There are 6 hidden switches. A switch that is on adds its own fixed numbers to the row, and there is some noise. The rows also spread widely along 4 directions, which tell nothing about the answers.
Some rows, each with its switches (1 for on, 0 for off) after it:
 10  -1   3   6  -7   8  -2   5  -6   1   9  -7   4  -1  -2  -2  12 -11   7   5  10   5  -9   6  -6  -8   7  -5  -7  -3   1   2   2  11 => 0 0 0 0 1 1
 12   4   3   0  -9   9   0  14   1  -4   8  -8  -3  -5  -1  -1   7  -5   7   3   4   7  -8   0 -12   2  12   1   0  -7   2  -1   4  10 => 0 0 0 0 1 0
 18  -3   1   7 -16   5  -3   2  -4   4   5  -5  -3  -4   1  -4   8  -4  -3   8   2   3 -15   4 -10   4  10  -2   3  -9   9   5   8   8 => 1 0 0 0 0 0
 11   6   0  -5   9   2  16  16  -9  -9   3   2   5 -12   7  -4  10   8 -10 -10   4   9  -6 -16 -17  -8  17   6 -11   1   9  11   2   6 => 1 0 0 0 1 1
  4   3   7   9 -12   8  -5  10   6  -4  17  -9  -2   3 -11  -4   0 -16  14  -1  -2  13  -9  12 -13   4   3 -17  -8 -11 -11 -10   2   4 => 0 0 0 0 0 1
  4   0  -5 -12   4  -3   8   3 -11  -2  -1  -1   7   0   5   1  13  -5   2  10   8   3  -8  -4  -5  -8   2  -1 -12  -5  15   6   0   9 => 0 0 0 1 1 0
 -5  10   5  -3   2   3   5  12   4  -9  14  -3   4   0  -9  -5  -1  -8  12  -3  -4  17  -2   2 -13   3  -7 -16  -9 -10  -2  -7  -7  -2 => 0 0 0 1 0 0
  4  -1  -4 -14   5  -3  19   8 -10  -5   0   6   8  -3   3   5   5   6  -6  -9  -2   7  -7  -4 -13 -10  20   6 -18   2  12  11   4   8 => 0 1 1 0 0 1
 -4  -8  -2 -14   2  -9  12  -5 -12  -3   2   2  12  -2  -8  -6   6  -8  -1   9   0   8 -10   1 -10   0  -7 -12 -24 -11  14   9  -7   6 => 1 0 1 1 0 0
 -8  -8   4   0   0  -3   4  -5  -4   5   8   4  12   2 -13  -2   9 -11   8   3   3  11  -3  13  -1  -9  -9 -13 -27  -6  -4   4  -6   9 => 0 0 1 0 0 1
  3   3   4   2   2   5   5   5  -8  -4   9  -4  10  -1  -1  -6  10 -11   7   4   6  10  -8   0  -6 -11   0 -12 -11  -4   0   4  -4   6 => 0 0 0 1 1 1
  3  -1   4  -5   3   1   7   8  -6  -1   7   0   5  -7  -3  -8  13  -3   1   5   6  11  -7  -4  -9  -1  -1  -7 -13  -9   4   3  -7   7 => 1 0 0 0 1 0
 14   0   2   7  -7   3   4   5  -6   1   6  -3   1  -5   3  -6   7  -3  -4  -1   1   7 -11   1 -11  -4  12  -4  -6  -4   4   6   6   5 => 1 0 0 0 0 1
 15   0  -1   1 -18   9  10   3  -3  -4   3  -3   3  -5   3   2   4  -2  -4   3  -3   5 -17   4 -17   0  22   5   3  -3  15   8   9   6 => 0 1 1 1 0 0
 15  -4  -8  -6  -7   1   1  -2 -13   0  -2  -9   4   1   5   4  13  -7   2  18   9  -5 -14   1  -6  -5  11   1  -2  -7  18   7   6  13 => 0 0 0 1 1 0
  8  -4   9   6 -20  11   4   0  -2  -6  16  -7   7 -11 -10 -15   7 -15   5  10   3  13 -20   9 -16   8   3 -11  -6 -17   1   4  -7   8 => 1 0 1 1 1 0
  2  -7  15  13 -10  11   6   1   0   3  20   6  11 -16 -10 -15  14  -6   4   3   8  18  -9   8  -7  -3  -9  -6 -13  -9  -8   9 -12   8 => 1 0 1 0 1 0

New rows, each followed by its switches (1 for on, 0 for off):
 11  -3   1  -5  -3   0   4  10  -8  -7   9  -9   1   0  -1  -7   9 -11   2   5   4   4 -14   0 -18   3  11 -11 -13 -10   9   2   1  13 => 1 0 0 0 1 1
 -1  -4   4 -10   1  -4   2   9  -6  -7  14  -9   4   5 -10 -11   8 -18   9   8   5  11 -10   3 -18   3  -1 -24 -24 -16   1  -2  -8  12 => 1 0 0 0 1 1
 -3   0   6  -4   4  -3  14   9   0  -8  12   4   9  -8  -9  -7   2  -2  -2 -12  -4  17  -4  -1 -18  -2   3  -8 -23  -7  -1   6  -7   6 => 1 0 1 0 0 1
 14  -4  -6 -12  -1  -3   7   7 -13  -3   0  -3   0  -5   4  -1  13   3  -5   8   7   0 -11  -8 -14   1  16   4  -7  -7  19   9   4  13 => 1 0 0 0 1 0
 13   2   4  -3  -9   5   5  14  -2  -4   9  -3  -2   0  -1  -6   4  -3   0   0  -3  11 -16   1 -21   7  13  -8  -3 -12   9   0   1   2 => 1 1 0 0 0 0
 19   0  -1   4 -10   7   6   3 -10  -2   4  -5   4 -10   7  -8  13  -2  -6  10   8   3 -16  -3 -10  -4  12   2   3  -6  14  12   4   7 => 1 0 0 1 1 0
 -1  -1   0  -6   7   0   6   0 -12   2   2   1  11  -1  -1  -2  15  -6   5  12  10   7  -4  -2   0 -13  -8  -6 -14  -4   7   6  -7   5 => 0 0 0 1 1 0
  4   3   6  -3   3   1  10  18  -3  -9  11  -1   2   2  -5  -9   2  -6   0  -6  -5  16 -13  -1 -22   2   9 -15 -16 -12   3  -2  -3   0 => 1 1 0 0 0 1
 -3  -6   5 -10   4  -2  12   3  -6  -2   9   5  10  -9  -9  -8  12  -3   0   2   5  13  -6  -2 -10  -3  -4  -5 -24 -10   5   8 -11  11 => 1 0 1 0 1 0
 12 -10  -2   5 -10  -3   0  -9 -17   6   0  -5   8   2   4  -6  12 -12  -3  18   6   0 -19   6  -3  -7   3 -12 -10  -7  13   9   4   7 => 1 0 0 1 0 1
 -4   0   2 -13  13  -4  11  11  -6  -3   7   5   6  -4  -6  -8  13   0   2   1   5  11  -1  -8 -10  -4  -7 -10 -23 -10   7   4 -12   7 => 1 0 0 0 1 0
 -5  -3   0 -11  15  -8  14   0 -14   2   2  11  15   3   2  -6  12  -1  -2   9   5  11  -9  -4  -4 -10 -12 -16 -23  -7  14   6 -11  -3 => 1 1 0 1 0 0
  7   4   3 -13   7   0  15  22  -9 -14  11  -1   3   0   2  -8   7  -3  -3  -5   1  12 -12 -10 -26   0  17  -9 -16 -10  11   3  -4   5 => 1 1 0 0 1 1
  3   5  -3  -8   0  -1   5   7  -2  -7   3  -7   2   2  -2  -1   2  -7   6   4  -2   6  -6   1 -12   2   3  -8  -6  -8   8  -2   2   5 => 0 0 0 1 0 0
 10 -10   1   8 -27   7  -6 -13  -6   6   7 -10   7   0  -7  -2   9 -19   8  21   6   0 -21  23  -3   2   1  -9  -3 -11   7   4   6  12 => 0 0 1 1 0 0
 10  -3  -2  -9  -6   0   5   6 -10  -7   6  -9   4  -2  -2  -8  10 -12   1  14   5   5 -15  -2 -16   4   6 -12  -7 -13  14   3  -2   9 => 1 0 0 1 1 0
 21 -13  -5  11  -8   2   3 -18 -25  20  -9   7  15  -4  18  -1  23   4 -16  24  15  -3 -21   2  13 -19   4   6  -1   2  26  23   8   2 => 1 1 0 1 0 0
  6   0   8  13  -7  12  -2   0  -6   2  13  -5   9  -3  -3  -9  12 -16  11   9  10  13 -11   8  -3 -11  -6 -15  -9  -4  -7   1  -5   5 => 0 0 0 1 1 1
  8  -7  -7  -4   4  -7   9  -9 -19   8  -8   4  11  -4   9  -2  15   4 -10  13   6   1  -8  -4   1 -11  -1  -1 -12   0  20  15   3   4 => 1 0 0 1 0 0
  7  12  -3 -16   4   2  12  20  -2 -18   6  -9  -1  -3   0   0   1  -3   6  -5  -3   6  -7 -10 -24   3  15  -3  -3  -9  10  -2   1   6 => 0 0 0 1 1 0
